There are 10 hidden switches. A switch that is on adds its own fixed numbers to the row, and there is some noise. The rows also spread widely along 14 directions, which tell nothing about the answers.
Some rows, each with its switches (1 for on, 0 for off) after it:
166 -88 140 -22 -52 -40 184 101 183 -25 -18 -49 -72 15 -54 38 -16 -4
 -179 -130 275 88 187 195 120 45 -72 -79 -16 -2 200 260 84 -142 -365 386
 -177 -197 54 332 101 -> 0 0 1 1 0 0 0 0 0 0
115 -137 215 98 -148 -123 -47 54 204 20 -19 83 141 -317 20 140 -63 145
 -105 -84 -220 32 203 -11 -96 59 68 83 49 -103 -146 143 65 -360 -178 118
 73 -175 109 63 19 -> 1 1 0 0 1 0 0 0 1 0
89 79 342 7 -82 6 -318 142 -25 101 -13 200 196 -194 -288 26 -116 37 31
 -33 -102 -18 91 -150 -6 -76 115 -50 57 -108 -202 54 64 -123 -291 215
 -131 -72 -2 60 32 -> 1 1 0 0 0 1 0 1 1 0
200 68 3 -140 -98 38 -10 7 -46 -9 233 219 188 323 -51 114 -143 -98 24
 -207 -160 -61 77 44 149 -82 88 -196 239 103 -228 3 71 105 1 169 -129
 -57 54 -174 -268 -> 1 0 0 1 1 0 1 0 0 0
32 -65 -107 128 247 149 -68 -130 42 -113 -1 -28 91 -114 -3 192 62 79
 -143 -223 -47 62 -21 -68 56 -4 -138 -243 -151 -136 3 76 168 -231 -65
 -18 47 -13 153 375 95 -> 0 1 0 1 0 0 0 0 1 0
62 80 -99 182 184 17 -151 12 -52 -1 -74 91 287 -316 -57 -54 120 80 -33
 -192 -160 -43 -91 -349 72 -31 -84 -183 -50 -226 -192 105 159 -184 -15
 -145 116 74 85 61 -12 -> 1 1 1 1 0 1 0 0 1 0
-28 -228 -89 250 -106 102 -41 21 185 -3 36 95 376 98 14 203 -52 -282 -54
 62 -85 25 6 141 -78 -14 -24 6 -29 106 12 191 -2 84 -54 167 -131 -88 138
 -360 -78 -> 0 1 1 1 0 0 0 0 0 0
-116 17 -56 -38 -183 -33 -148 -41 -21 -118 -100 71 174 -117 244 288 -24
 221 32 28 -315 -128 86 -54 -292 -34 21 97 62 -12 -165 -6 -2 -107 109
 -127 126 148 110 -15 -74 -> 1 1 1 0 1 0 0 1 0 1
42 6 105 -181 -83 10 96 43 234 107 234 176 -179 131 -152 111 -235 -161 7
 -111 55 170 196 120 190 -33 -29 -24 163 40 122 -15 89 100 -227 165 -137
 -112 115 343 -139 -> 0 1 0 0 1 1 1 1 1 0
-1 67 9 -295 -44 -99 303 45 171 -19 63 98 -247 80 80 239 -195 23 -22
 -187 -121 64 227 113 114 -22 -88 -146 10 31 149 -64 254 11 -98 -28 -40
 -70 172 473 -32 -> 1 0 1 1 0 1 1 1 1 0
52 -156 124 -24 -36 17 180 -36 145 36 -207 -15 249 -140 12 134 -54 234
 -121 -163 148 -127 53 170 -190 -92 -98 -123 78 105 184 133 48 -112 -235
 353 79 45 -45 232 80 -> 0 1 0 0 0 1 1 1 1 0
-141 118 -22 17 -135 152 54 268 -40 231 -87 87 271 -42 -71 -19 86 172
 -183 165 138 -213 148 -98 -87 -60 -140 -17 105 -13 48 -37 50 29 -136 67
 -180 119 160 -66 -8 -> 1 1 0 0 1 0 0 0 1 1
109 89 236 -41 144 -181 -236 155 -177 -179 -190 -16 193 2 88 -40 420 6
 -31 -52 75 -15 -152 -165 -97 -76 33 101 43 94 -48 330 26 -106 -236 161
 -156 92 -15 21 223 -> 0 0 0 0 1 1 0 1 1 0
170 -7 39 -3 19 -50 179 190 102 22 49 152 12 -158 51 146 -224 -32 -143
 -114 -76 15 69 86 259 4 -56 -44 139 -8 -176 200 23 220 -155 286 -64
 -262 44 192 -227 -> 0 0 0 0 1 0 1 1 0 0
33 66 -145 162 159 95 71 -112 213 110 105 -27 75 -267 -158 -213 69 46
 -48 -217 55 102 67 -163 141 -12 -284 -209 -27 -256 136 46 185 -194 -42
 -46 222 75 109 427 -39 -> 1 1 0 0 1 1 0 0 1 0
13 139 328 -305 -132 93 -344 -63 -234 -17 -38 211 85 34 -195 106 -108
 225 64 -28 -100 -94 134 -202 -163 -165 261 -84 15 -30 -56 -113 71 -173
 -305 10 -178 137 -70 85 123 -> 1 1 0 0 1 1 0 0 0 0
66 -70 -85 196 98 76 -25 -129 295 -96 110 -76 135 -23 -72 -96 135 -196
 -69 -159 173 145 36 113 45 17 -309 -121 -47 -87 221 269 111 -143 -51
 308 106 -14 73 327 30 -> 0 0 1 0 1 0 0 1 0 0
33 238 330 -13 -81 -81 -26 371 -38 241 -84 117 72 -220 -207 -204 -125 77
 -75 38 -25 -102 100 -124 113 -14 -36 -84 82 -154 -116 169 60 196 -280
 159 -95 -47 -53 39 22 -> 0 0 0 0 1 1 1 1 0 0
-15 139 43 113 -82 53 64 337 -110 141 -103 1 39 -75 24 -135 -38 106 -39
 66 -35 -133 32 -9 97 8 -123 -91 -111 -162 -53 171 -54 283 -120 33 -129
 8 119 40 15 -> 0 0 1 0 1 0 0 1 0 0
41 139 -24 26 138 -16 -59 -39 108 52 -4 -46 65 -315 -146 -188 174 170
 -44 -245 -23 18 97 -237 64 -38 -151 -232 -67 -279 -24 45 283 -402 -104
 -135 217 78 158 423 135 -> 1 1 1 0 0 1 0 1 1 1
-97 171 62 -135 -30 -94 -208 105 -55 -187 18 44 36 163 103 26 333 -113
 -55 46 21 25 63 -157 -141 -49 -79 147 59 42 85 131 114 -104 -69 -34
 -202 152 103 159 112 -> 1 1 1 0 1 0 0 0 0 0
-20 -51 23 178 -68 -38 -154 63 173 30 23 21 67 -217 -59 -5 3 24 -19 -36
 -69 26 100 -129 -35 70 -60 84 17 -199 -52 151 2 -172 -94 73 -6 6 137
 201 -51 -> 1 1 1 0 0 0 1 1 1 0
101 59 101 61 -54 -134 127 236 176 104 24 -107 -17 -146 23 -110 116 202
 -169 -161 -112 -17 204 -69 58 105 -85 -74 27 -250 -60 126 100 -266 -98
 -80 83 -28 186 261 115 -> 1 0 0 0 1 1 1 0 1 0
144 12 -10 -228 -128 -57 267 90 111 26 121 97 -134 26 -6 31 -65 35 -90
 -87 266 56 251 120 232 -27 -11 47 236 89 95 89 32 8 -298 280 -184 -150
 53 258 -196 -> 1 0 0 0 1 0 0 0 0 1
-29 33 156 -114 -205 -168 22 134 6 94 -77 81 -124 -222 36 -59 -91 168
 151 58 -115 44 124 -163 -20 51 142 205 28 -77 29 79 -83 4 -248 -180 -82
 35 60 12 -73 -> 1 0 0 0 1 1 0 0 1 0
3 24 -149 -79 -85 91 38 -7 -117 73 98 176 -34 53 44 -29 -157 5 187 8 -55
 -27 15 -121 155 -78 102 21 50 -2 -56 -25 -118 301 -87 -174 -166 69 71
 -64 -278 -> 1 1 0 0 1 0 0 0 0 0
-57 -47 169 -174 -81 26 232 -75 134 -14 -200 99 240 -201 88 325 -212 172
 -171 -108 -68 -75 127 192 -225 -144 -123 -214 57 194 181 38 243 -46
 -160 264 165 -50 -81 220 66 -> 0 1 0 0 0 1 0 0 0 0
-37 104 44 164 81 33 -18 -56 118 162 -70 -67 42 -367 -206 -213 -79 206
 -43 -128 -20 -41 89 -154 26 5 -160 -227 -126 -343 66 80 129 -127 -116
 -103 239 117 -23 340 95 -> 0 1 0 1 1 1 1 1 0 0
-56 275 109 -208 -86 107 29 3 -179 11 -171 -6 150 128 34 -68 32 287 38
 -145 -158 -251 53 23 -206 -178 -135 -393 -102 -21 99 -52 197 33 21 -70
 130 279 -12 219 201 -> 1 1 1 0 1 1 0 0 0 0
127 13 116 97 -222 -83 18 281 -7 122 37 -112 -92 104 83 -91 -120 142 135
 -97 -165 23 45 106 123 76 116 -6 -10 -124 -202 158 -219 136 -121 -83
 -78 -70 144 -3 -51 -> 0 1 0 0 0 1 0 0 1 0

New rows. What belongs after each?
-102 69 -24 15 -41 95 188 46 52 146 -82 5 199 -66 -43 -65 -56 76 -114
 -35 120 -127 61 4 -63 -60 -232 -189 91 11 173 75 128 120 -60 125 72 103
 -6 124 -57 -> 0 1 0 0 0 0 1 0 0 0
70 -30 -34 -203 -109 -124 95 -122 51 -21 118 99 -118 109 82 -43 18 12
 222 -140 35 109 77 -82 53 -59 151 137 184 98 129 20 -56 -46 -141 -144
 -46 121 67 74 -184 -> 1 1 0 0 1 1 0 0 1 0
171 -60 156 -310 -85 -304 228 -130 3 -193 -181 4 -84 -185 271 67 19 308
 85 -214 2 -18 98 13 -82 -62 177 131 144 141 98 153 4 -194 -252 53 96 43
 -119 256 20 -> 1 0 0 0 1 1 0 1 0 0
-204 37 -59 27 123 -31 -175 -199 72 -160 -147 19 253 -167 45 -13 299
 -103 62 -9 56 19 -93 -189 -298 -99 -269 23 -24 47 272 173 205 -193 22
 41 110 261 33 206 73 -> 1 1 1 0 0 0 0 1 1 0
167 -33 163 211 1 97 -227 -35 45 26 -36 -70 268 -73 -189 -110 35 176 5
 -185 40 -109 10 11 -112 -28 -95 -216 -13 -182 -97 180 -8 -213 -136 349
 51 63 -19 225 74 -> 1 1 0 0 0 0 1 1 1 0
17 -3 176 86 21 -128 -249 -89 130 -102 2 -7 98 -130 -39 24 47 -76 146
 -92 -213 145 -34 -34 -124 25 -22 38 -63 -67 -15 231 34 -151 -60 41 127
 20 37 82 50 -> 0 0 0 0 1 1 0 1 1 0
182 -160 -69 82 -8 146 25 68 24 -33 119 -86 -95 197 80 130 -38 118 -39
 -190 25 68 74 147 130 16 91 -97 -105 -76 -87 66 -152 -54 -168 22 -183
 -93 256 286 51 -> 0 1 0 0 0 0 0 1 1 0
115 -94 134 -79 -270 -162 246 288 106 222 80 66 -130 45 -17 -125 -124
 -28 88 15 142 113 154 22 197 56 218 204 169 93 73 170 -166 107 -371 9
 -250 -154 131 -184 -158 -> 0 0 0 0 0 1 0 0 1 0
44 -115 -104 -129 134 46 236 -246 186 -58 42 104 -22 -97 54 127 -75 25
 -24 -203 6 25 92 49 59 -68 -118 -132 -17 60 214 30 206 -83 -128 40 45
 -3 75 374 -76 -> 1 1 0 0 1 0 1 0 1 0
5 34 -70 141 42 11 65 81 17 83 30 -138 -165 -89 30 -252 23 45 104 -25
 -131 43 33 -42 146 54 -24 -79 -271 -266 17 152 -42 105 -96 -326 -13 23
 184 135 83 -> 0 0 0 0 1 0 0 1 0 0
-43 44 -197 110 -131 87 72 113 206 119 213 171 139 16 -22 133 -188 -156
 -114 -42 -52 79 131 -40 132 11 -129 -26 225 -65 -28 -33 24 117 84 26 20
 -27 186 35 -279 -> 0 1 1 1 1 1 0 1 0 0
182 151 138 -140 118 -187 -11 -95 -31 -129 -50 56 54 -197 -18 -30 83 247
 -33 -358 -76 -52 29 -179 10 -37 -78 -190 164 -109 -131 131 236 -323 -63
 163 203 57 -75 378 -40 -> 1 0 0 1 1 0 1 1 1 0
-27 27 -100 291 -25 56 -139 85 132 -65 66 -220 89 88 123 49 141 46 -8
 -87 -188 53 6 166 -71 113 -258 -90 -89 -188 -128 173 -73 -40 178 -35
 145 48 237 205 34 -> 0 1 0 0 1 0 0 0 1 1
3 256 157 -257 -63 64 -47 69 -27 -54 114 117 71 262 -104 164 -28 -72 -19
 -202 -185 9 90 120 -5 -84 -174 -344 81 107 -78 -12 317 -44 14 188 19
 -34 155 168 -17 -> 0 0 1 0 0 0 0 0 1 1
-71 100 -92 -34 9 84 224 26 214 37 102 146 171 47 -110 56 -56 -274 -186
 -101 188 72 83 91 110 -94 -364 -227 177 141 239 92 298 113 -36 321 8
 -64 68 212 -181 -> 0 1 1 1 0 0 0 0 0 0
-29 194 -13 -199 9 41 -48 -24 -88 31 40 44 -35 -10 -49 -56 53 183 12
 -167 -114 -33 107 -219 22 -117 101 -210 -26 -119 -52 -104 215 -189 -94
 -382 88 133 177 142 125 -> 0 1 1 0 0 1 0 1 0 1
-13 176 -81 72 184 69 -7 73 -143 10 -116 -56 219 75 8 -88 108 39 81 -152
 -180 -171 -152 -58 30 -81 -195 -374 -180 -76 -44 111 137 212 68 -117 33
 174 58 36 73 -> 1 0 0 1 0 1 1 0 1 0
84 -59 -68 -184 44 -21 193 -95 23 -65 -86 122 64 -160 229 349 -240 257
 -60 -220 -251 -90 37 121 13 -91 63 -158 79 73 -176 15 84 88 -58 -27 174
 -50 23 204 -115 -> 0 1 0 0 1 1 1 1 0 1
78 210 125 -9 -49 -150 78 300 -145 47 -177 -7 120 -40 96 -249 149 151
 -25 -52 -69 -256 -5 -68 -2 -65 -87 -80 29 -59 -142 252 50 165 -97 42
 -35 115 -5 28 68 -> 1 1 1 0 1 0 1 1 0 0
-36 -19 -11 -211 -81 -84 -7 -6 135 -98 203 141 -120 253 78 210 51 -229
 43 -28 -83 197 121 54 56 4 81 171 85 173 66 67 99 -58 -124 -101 -170
 -56 260 8 -111 -> 0 1 1 0 1 0 0 0 1 1
-167 153 63 82 16 -11 -84 143 101 53 -138 -51 192 63 -131 -68 196 -62 -6
 81 55 -109 51 102 -156 -17 -329 -118 -104 -58 208 181 147 68 -64 194
 -68 192 60 143 170 -> 1 0 1 1 1 1 1 1 1 1
60 158 236 -55 -100 -75 66 104 -66 108 -44 -73 -49 52 -79 -175 -123 205
 87 -178 -233 -138 87 47 -2 -43 52 -279 -103 -131 -116 78 122 20 -112
 -126 92 44 14 85 113 -> 0 1 0 1 0 0 1 1 0 0
10 173 279 8 -345 48 -187 86 82 292 129 41 89 22 -415 -228 -182 135 101
 -37 -139 -25 285 -45 -32 24 123 -191 17 -273 -73 -69 69 -258 -169 -69
 71 51 98 -179 52 -> 0 0 1 1 1 1 0 1 0 1
7 95 39 80 -1 -182 7 33 62 89 -73 -79 134 -78 -71 -398 169 -143 330 -52
 106 74 -163 -36 26 -33 -98 28 55 45 89 352 -39 179 -120 38 97 117 -44
 -195 -123 -> 0 0 0 0 0 1 0 1 1 1
106 328 79 -218 -26 -100 44 87 -141 31 91 46 -7 191 -32 -276 113 26 161
 -268 44 13 -71 -159 125 -105 -73 -157 275 46 -36 75 65 114 -30 -47 82
 187 -14 91 -171 -> 0 1 0 0 1 1 0 0 1 0
-2 -52 112 -100 -162 205 -19 97 -106 42 -109 166 376 68 0 377 -143 266
 -231 -35 -135 -238 175 35 -191 -166 130 -235 8 78 -94 -163 115 -141
 -176 106 -144 15 106 -79 154 -> 1 1 0 1 0 1 0 0 0 0
-33 189 131 -142 -179 81 -17 194 -54 264 121 191 38 124 -185 -44 -136 72
 -35 -51 -166 -78 166 -183 51 -52 105 -148 118 -79 -92 -149 134 5 -122
 -199 -86 81 205 -101 -33 -> 0 1 1 0 1 1 1 0 1 0
92 32 -103 283 -47 -48 -31 253 187 236 242 -38 0 90 -180 -358 122 -184
 40 -75 -3 130 64 -197 285 142 -10 12 40 -292 -101 156 -67 -22 -44 -218
 -77 -3 272 -142 -79 -> 0 0 1 1 1 1 1 1 1 0
1 76 -17 -135 67 4 6 -60 33 -117 69 154 250 123 61 150 221 -128 -85 -136
 -94 -14 41 -55 -104 -137 -133 -124 111 163 36 40 295 -157 78 87 23 62
 159 48 7 -> 1 0 0 0 1 0 0 1 1 0
-44 -81 -185 121 144 158 -113 -14 -130 21 -164 59 212 -240 62 245 -55
 280 -45 1 -128 -140 -97 -183 -27 -3 40 -64 -100 -159 -173 21 -99 50 -76
 -148 -3 142 87 1 -59 -> 0 0 0 1 1 1 1 1 1 1
-37 62 -165 -48 146 29 85 -108 -7 62 84 31 18 42 17 -255 117 -134 180
 -84 -84 56 -71 -192 124 -138 60 -113 -145 -21 113 32 115 122 -61 -500
 43 160 149 -99 57 -> 0 1 0 0 1 1 0 1 0 0
-95 82 104 -23 -14 -14 -54 184 -8 21 -130 -38 234 133 -33 41 317 48 -239
 -23 134 -100 59 -120 -202 -36 -94 -74 35 28 171 92 176 -220 -176 41
 -127 201 125 69 269 -> 0 1 1 1 0 1 1 0 1 0
-66 54 -89 -55 170 -72 -53 42 163 -40 162 177 -61 -47 -15 60 16 -425 53
 20 -195 248 14 -67 261 -24 -16 55 -133 -2 2 161 207 168 -122 -288 -109
 -136 222 10 -33 -> 0 1 1 0 1 1 0 0 0 1
-187 47 -161 225 -25 31 -126 99 122 76 7 5 157 -140 55 16 49 -23 -15 50
 -157 9 -27 -194 -116 97 -201 46 18 -212 7 81 -31 38 155 -189 96 191 210
 45 -97 -> 0 0 1 0 1 1 1 1 1 0
50 62 5 -201 -35 -97 233 -14 -28 -142 -150 50 -50 13 222 169 -76 200 40
 -231 -65 -90 28 142 -36 -99 -114 -157 41 118 60 83 111 40 -72 152 30 41
 24 387 -62 -> 1 1 1 1 0 0 0 1 1 0
-176 157 -86 55 -73 44 7 113 153 97 101 61 -30 -81 -13 41 -69 -45 -37 -8
 -120 105 92 -88 15 66 -257 -56 22 -168 82 -25 101 56 97 -117 100 87 245
 273 -95 -> 0 0 1 0 1 1 0 1 1 0
-47 72 -108 52 62 82 -336 -107 -83 -72 11 -40 73 -34 -43 -55 205 105 101
 -60 87 65 -88 -266 -62 16 -37 36 28 -176 8 72 -100 -175 -67 -129 19 278
 84 175 -18 -> 0 1 1 0 1 1 0 0 1 1
177 -21 -48 182 -92 68 -93 180 80 12 233 -15 211 125 -48 -68 228 -31
 -259 -110 163 68 143 -157 107 86 15 51 260 -130 -153 125 -51 -300 -63
 126 -99 -55 219 -52 -45 -> 0 0 0 0 1 0 0 0 0 0
0 -3 107 95 -143 -88 -159 156 21 86 -84 176 373 -216 -36 -10 146 43 -109
 25 26 -40 17 -317 -158 -3 59 185 282 0 -92 147 -13 -223 -115 135 -9 93
 68 -301 -77 -> 0 0 1 0 1 1 0 1 1 0
101 -62 235 -23 -358 -110 49 125 153 191 127 109 23 71 -112 -71 -194 -34
 149 -15 -52 100 163 63 26 59 188 128 191 36 -8 103 -143 10 -213 96 -78
 -94 71 -268 -197 -> 0 0 0 0 1 1 0 0 1 0
91 39 112 92 34 -93 22 34 178 6 -37 -89 315 -195 -85 -191 277 8 -189
 -206 158 44 49 -113 -76 -18 -169 -131 152 -59 93 245 208 -362 -105 180
 211 11 -1 98 123 -> 0 0 0 0 0 1 0 0 0 0
55 58 128 33 209 14 -71 -83 139 -69 65 171 301 49 -173 43 50 -426 -54
 -103 -111 98 -49 99 84 -140 -191 -257 -74 152 42 240 363 52 -106 265
 -22 -130 -6 -41 52 -> 0 1 0 1 1 0 0 0 0 0
35 -5 -72 -395 37 -162 439 -198 143 -136 40 100 -167 201 203 174 -81
 -121 122 -323 -87 124 61 188 76 -159 5 -172 25 314 282 -1 310 33 -89
 -159 95 -6 134 248 -37 -> 0 1 1 1 0 1 0 1 1 0
126 -44 -77 53 105 -19 71 78 38 15 94 85 204 31 -8 52 166 -9 -208 -209
 48 -13 31 -174 106 -46 28 -79 198 22 -144 93 150 -227 -90 9 -42 -44 185
 -50 -62 -> 0 1 0 1 0 0 1 1 1 0
-69 167 72 94 1 15 -132 247 -39 24 -83 -122 100 329 20 -169 268 -91 75
 68 18 -114 -37 87 -108 -67 -216 -81 -169 -53 111 186 -13 222 -52 51
 -196 242 126 155 254 -> 1 1 1 0 1 1 1 1 1 0
140 -101 -110 13 -59 -46 79 62 115 77 96 13 -77 -98 57 10 -123 125 23
 -74 -45 19 158 -25 212 57 157 101 59 -152 -139 78 -127 14 -223 -155 -73
 -65 132 81 -131 -> 1 1 0 0 1 1 1 0 0 1
86 77 16 54 211 -85 -85 -4 35 15 -3 97 345 -158 -127 -209 339 -109 -98
 -172 177 9 -119 -346 41 -82 -105 -34 214 -9 8 218 173 -180 -111 122 56
 119 5 -65 -29 -> 0 0 0 0 1 1 1 1 1 0
196 -159 253 33 -261 50 -94 206 98 -21 70 -12 66 144 12 328 -207 181
 -122 -130 -117 60 207 238 -34 86 147 -47 72 -37 -193 50 -157 -180 -222
 327 -150 -214 158 149 45 -> 0 0 0 0 0 1 0 0 1 0
194 -112 -270 46 77 129 188 -132 -105 5 34 -57 88 -19 136 -151 23 222
 107 -266 -53 -97 -43 -117 159 -63 123 -226 -116 -93 -86 62 -57 -37 -50
 -274 61 66 141 -58 -66 -> 1 0 0 0 0 0 0 0 0 0
-167 151 114 49 -3 27 -105 31 -13 83 -174 -53 208 -116 -118 -154 123 59
 77 48 76 -71 -35 -27 -187 -85 -219 -107 -41 -11 141 163 123 8 -109 97
 74 190 9 77 77 -> 0 1 0 0 0 0 0 1 1 1
12 -12 -207 202 79 204 -62 103 15 156 47 30 410 48 -81 -122 183 -23 -128
 28 22 -164 10 -138 55 -82 -30 -128 -34 -118 -85 57 22 41 -53 -131 -78
 131 168 -276 33 -> 1 1 0 0 1 1 1 0 0 1
164 -6 51 74 13 -58 -146 -151 39 -3 70 70 78 -59 -87 -224 -73 -123 327
 -194 -324 64 -63 -43 103 -57 135 -130 -172 -130 -124 199 22 41 -86 -182
 115 11 7 -140 -57 -> 1 1 1 0 1 1 0 0 0 0
187 -155 -74 164 103 187 25 -3 -9 53 -9 -14 85 -271 7 36 -107 300 -135
 -188 -179 -98 135 -71 150 -48 116 -278 -268 -291 -214 8 44 -213 -193
 -161 4 -148 200 226 161 -> 1 1 0 0 0 0 0 1 0 0
49 74 187 75 -4 -93 -28 9 154 35 -42 -159 -22 82 -62 -245 43 7 223 -122
 -137 -14 27 196 -84 -28 -154 -164 -193 -117 111 216 47 63 -99 40 99 121
 2 263 185 -> 1 1 0 0 1 1 1 1 1 0
23 49 196 -230 -229 -77 121 74 78 75 31 72 159 123 -84 69 56 102 -164
 -89 26 -75 294 13 -129 -109 134 -80 218 159 0 -41 243 -348 -203 47 -9
 -9 118 -134 100 -> 0 1 0 1 0 0 0 1 0 1
141 38 250 -336 159 -126 -18 -96 -186 -302 -218 34 52 -42 221 266 50 232
 -42 -280 -132 -34 -79 50 -103 -169 102 -185 -45 188 -24 160 172 -105
 -244 105 34 -17 -122 381 225 -> 0 1 0 0 0 1 0 0 0 0
92 -29 -78 -158 -144 -78 263 212 33 -42 47 -119 -184 124 283 107 112 291
 -188 -119 54 2 274 -19 64 26 142 51 63 -57 24 -52 -24 -203 -186 -244
 -138 -1 264 329 149 -> 1 1 0 0 0 1 0 0 0 0
-10 -93 -58 -118 -67 147 109 101 156 44 104 307 151 80 16 458 -264 -109
 -184 -32 -145 3 166 128 82 -37 -70 -73 106 113 10 -56 113 145 -92 247
 -207 -143 190 119 -171 -> 1 0 1 0 1 1 1 0 1 0
68 104 188 136 59 -145 -147 164 174 -73 -50 -102 107 -158 -44 -130 337
 11 -139 -113 32 67 99 -93 -41 44 -217 -7 -25 -181 46 266 171 -343 -154
 158 23 27 96 380 237 -> 1 1 1 0 1 1 0 0 1 0
-3 170 43 -324 73 -6 234 148 -52 -104 -31 157 84 89 120 330 29 61 -327
 -186 43 -22 119 -19 75 -163 -93 -211 191 198 55 -44 330 -28 -140 91 -84
 -48 85 317 55 -> 0 1 0 1 0 1 0 0 0 0
158 -99 66 -242 -30 -111 324 -90 165 -157 58 -7 -84 362 191 144 14 -126
 45 -307 -135 34 59 361 10 -48 -27 -167 -21 260 158 189 162 23 -81 117 2
 -73 138 108 21 -> 0 0 1 0 1 0 1 0 1 0
95 47 133 -16 19 45 182 53 -101 49 -221 36 290 -198 19 104 -74 349 -146
 -244 -174 -229 0 26 -76 -94 -91 -398 -11 3 -131 74 209 -142 -53 172 186
 -27 37 67 75 -> 0 0 0 1 0 0 0 1 1 0
-33 -48 124 2 273 -2 62 -88 50 -107 -269 174 340 -248 -25 178 76 -152
 -114 -25 69 -27 -154 99 -81 -158 -274 -148 -97 250 228 320 274 114 -244
 423 -40 -60 -118 135 67 -> 0 1 0 1 1 0 0 0 1 0
16 -66 104 -137 -172 -158 170 -35 18 -69 -105 46 11 -100 201 210 -193
 159 58 -114 -305 -18 76 89 -120 1 135 -38 15 110 -34 112 59 -25 -61 -73
 102 -73 19 -88 -78 -> 0 0 0 1 0 0 0 0 0 0
-44 295 185 31 -147 -163 43 382 79 151 119 -122 -61 252 -132 -425 291
 -205 33 -1 117 65 98 -42 45 47 -216 -19 121 -40 107 222 114 38 -58 24
 -93 62 196 25 56 -> 0 0 0 0 0 0 0 1 1 0
-16 302 106 -48 119 -192 -67 144 7 7 -57 34 -5 -218 -137 -351 205 -175
 105 33 169 69 -33 -138 166 -24 -270 33 74 -54 63 359 152 178 -182 208
 -45 10 -116 198 -128 -> 1 0 0 0 1 0 0 0 0 1
18 -9 77 46 -76 31 -173 -65 145 -8 108 59 189 118 -73 45 -47 -103 67 -63
 -240 -12 95 47 -110 -72 8 -83 -11 -52 -60 50 68 -29 0 -7 43 66 73 4 44 -> 1 1 0 0 1 1 1 1 0 0
